There are 2 nested groupings, the coarsest first. Each group lies inside one group of the grouping before and may be the whole of it. The rows also spread widely along 3 directions, which tell nothing about the answers.
In the rows, 128 means zero.
Some rows, each with its group in each grouping after it:
[140 111 131 155 143 123 138  96 174 111 165 149 190 151 151 141 110]  q_821 q_847
[131 157 142 115 190 138 111 106 133 107 132 156 187 134 140 127 120]  q_310 q_293
[165 169 124 110 211 120  74  90 149 106 123 174 185 140 149 126  99]  q_310 q_580
[148 153 156 112 166 130 107 116 153 110 162 161 167 146 188 104  96]  q_142 q_51
[114 113 135 150 173 119 111 122 134 145 177 155 186 140 139 114 141]  q_628 q_399
[140 166 184 110 131 132 130 123 161  96 149 140 140 162 161 117 104]  q_821 q_824
[154 123 129 151 158 133  62 131 133 142 159 157 154 152 172 123  75]  q_821 q_344
[128 147 162 130 180 124 125 112 149 110 154 153 174 142 139 126 152]  q_628 q_674
[154 168 168 127 152 148 138  96 190  70 141 177 171 147 135 128 106]  q_821 q_415
[115 169 158 107 169 136 110 112 120 144 133 152 157 158 148 119 117]  q_310 q_443
[160 113 121 130 169 128  51 125 158 176 154 163 175 141 173 124  70]  q_142 q_593
[118 159 154 111 166 134 103 116 101 154 142 149 140 161 155 118 120]  q_310 q_443
[120 151 164 126 121 126 164 125 158  88 177 125 146 163 140 128 105]  q_821 q_344
[109 180 196 105  99 118 186 121 156  84 162 117 131 169 148 121 124]  q_821 q_824
[ 85 171 176  97 138 129 123 139  77 175 137 105 123 158 155 102 123]  q_310 q_293
[133 187 167 133 207 125 100 116 133 101 150 185 172 147 150 102 137]  q_628 q_399
[125 191 182 119 147 120 134 108 146 100 143 143 142 168 153 110 110]  q_821 q_847

New rows. What belongs after each?
[ 76 215 218  91 106 121 176 149 109 113 168  88  81 191 156  90 113]  q_821 q_344
[ 76 164 186 124 141 111 139 149  98 155 178 123 134 160 140 103 153]  q_628 q_399
[ 61 166 178  89 111 102 188 121  99 142 173  71 121 164 133 113 135]  q_310 q_580
[145 107 125 132 152 137 111 106 179 150 175 158 187 149 153 129  81]  q_142 q_593
[111 132 131 110 149 110 116 117 113 154 155 116 154 142 149 129 119]  q_310 q_580
[101 145 143  99 142 115 126 117 101 158 155 106 138 159 149 123 125]  q_310 q_580
[118 151 183 119 110 138 120 139 123 168 164 132 119 162 161 125 109]  q_821 q_415
[109 198 187  93 172 129 120 124  97 132 117 133 145 156 150 105 119]  q_310 q_293
[128 112 138 157 136 128 147  95 174 111 168 143 185 151 140 147 109]  q_821 q_847
[119 201 210  97 115 139 182 117 148  89 155 131 121 177 139 114 125]  q_821 q_415
[115 170 180  93 127 123 137 127 148 148 172 116 132 171 161 101  94]  q_142 q_593
[105 121 157 134 109 122 152 134 138 132 190 108 139 165 147 128 104]  q_821 q_344
[116 166 169 103 137 126 134 122 159 134 168 125 139 172 151 103  92]  q_142 q_593
[109 125 141 128 160 137 133 113 113 152 151 134 173 135 134 131 117]  q_310 q_293
[167  66 104 177 150 156 113  89 195 112 181 185 219 127 137 173  99]  q_821 q_415
[112 182 171 104 168 127 138 126 113 128 131 132 153 152 137 116 119]  q_310 q_293
[100 124 150 145 162 122  58 156  83 222 168 144 145 147 168 105 130]  q_628 q_399
[121 199 193  87 147 118 107 126 131 145 154 135 128 177 173  84  83]  q_142 q_593
[119 156 177 128 120 141 134 131 135 142 162 133 132 160 149 126 100]  q_821 q_415
[119 149 149 118 169 135 126 117 124 137 141 138 180 143 143 127 119]  q_310 q_293
[112 122 153 115 124 123 151 116 166 147 188 121 162 157 144 118  99]  q_142 q_593
[113 187 159  93 164 110 122 108 118 118 132 130 150 145 143 114 118]  q_310 q_580
[127 146 172 112 123 124 131 130 150 113 143 139 139 157 162 122 105]  q_821 q_824
[135 192 195 115 137 142 144 115 155  96 148 156 134 169 146 113 114]  q_821 q_415
[135 130 162 124 130 131  90 140 139 147 154 140 135 152 180 125  99]  q_821 q_824
[134 140 148 130 152 127  84 136 129 139 158 144 135 161 178 117  81]  q_821 q_344
[ 60 179 196  89 119 117 161 143  72 174 148  91 120 167 146 101 135]  q_310 q_293
[123 162 161 111 174 134  86 131  97 159 126 142 157 152 156 120 115]  q_310 q_293
[117 146 159 129 129 127 129 130 146 110 175 131 144 160 147 123  98]  q_821 q_344
[114  94 159 126  94 125 133 139 135 162 179 108 133 158 162 144  99]  q_821 q_824
[ 88 165 156  93 139 106 144 117  96 150 152 102 130 155 147 111 123]  q_310 q_580
[118 123 136 120 162 137 100 112 110 170 151 151 167 147 147 131 113]  q_310 q_443
[103 124 152 148 170 122 130 126 132 144 191 143 172 141 131 119 157]  q_628 q_399
[138 132 123 130 193 136  85 108 126 150 133 175 177 146 154 132 105]  q_310 q_443
[ 86 146 182 121  91 128 184 135 133 117 193  90 126 172 142 115 109]  q_821 q_344
[ 94 166 171  96 149 128 118 134  84 173 138 114 137 152 150 112 123]  q_310 q_293
[127 172 180  96 153 119 116 133 129 136 158 135 141 160 192  92 101]  q_142 q_51
[ 87 169 178  91 151 123 115 141  75 178 134 117 128 158 161 103 121]  q_310 q_293
[ 94 165 162 113 143 129 157 114 114 144 158 121 149 168 136 122 124]  q_310 q_443
[ 79 200 207  99  96 114 204 133 127  82 180  93 104 180 142 102 114]  q_821 q_344
[135 145 155 145 148 118 112 111 149 126 146 155 169 155 155 126 100]  q_821 q_847
[122  99 136 153 125 133 161 115 171  92 194 129 174 148 140 151 108]  q_821 q_344
[110 147 183 129 103 141 173 120 147 121 176 133 135 162 138 138 118]  q_821 q_415
[122 228 200  72 153 119 107 131 128 136 137 137 111 183 170  86  86]  q_142 q_593
[124 181 172 123 132 136 146 126 156  74 167 131 142 167 144 113 107]  q_821 q_344
[137 190 186 109 198 116 119 120 132 106 131 158 157 148 146 112 148]  q_628 q_674
[133 162 179 127 134 143 156 111 171  95 163 149 149 161 140 130 116]  q_821 q_415
[126 111 128 136 176 140 120 106 139 136 149 149 194 128 133 143 115]  q_310 q_293
[151 144 138 126 210 136  61 114 125 134 113 177 190 129 149 128 105]  q_310 q_293
[115 141 146 117 171 134 126 121 121 136 144 146 178 139 135 128 114]  q_310 q_293
[ 67 197 223  96  96 111 152 140  93 166 160  95  83 189 170  92 121]  q_821 q_847
[108 100 139 151 110 132 188 109 184  81 204 117 172 157 126 141 105]  q_821 q_344
[ 98 167 190 113 110 122 134 147 109 145 171 102  98 174 167 105 102]  q_821 q_344
[125 184 183 124 140 122 128 117 144 103 137 146 151 165 159 110 111]  q_821 q_847
[144 168 180 118 144 145 109 124 138 134 149 161 137 157 165 118 103]  q_821 q_415
[110 125 151 135 116 124 123 137 124 143 186 113 139 155 158 125  95]  q_821 q_344
[111 176 164 102 164 129 149 112 123 109 131 128 169 152 131 121 128]  q_310 q_293
[130  66  95 152 164 136  77 114 123 192 163 162 188 140 154 152 115]  q_310 q_443
[124 106 160 143  97 140 144 126 140 168 187 125 146 152 147 145 114]  q_821 q_415
[ 79 132 179 128  83 118 161 150 112 157 203  86 106 174 154 120 104]  q_821 q_344
[135 109 110 143 184 138 121  89 156 121 156 164 200 138 132 151 118]  q_310 q_443
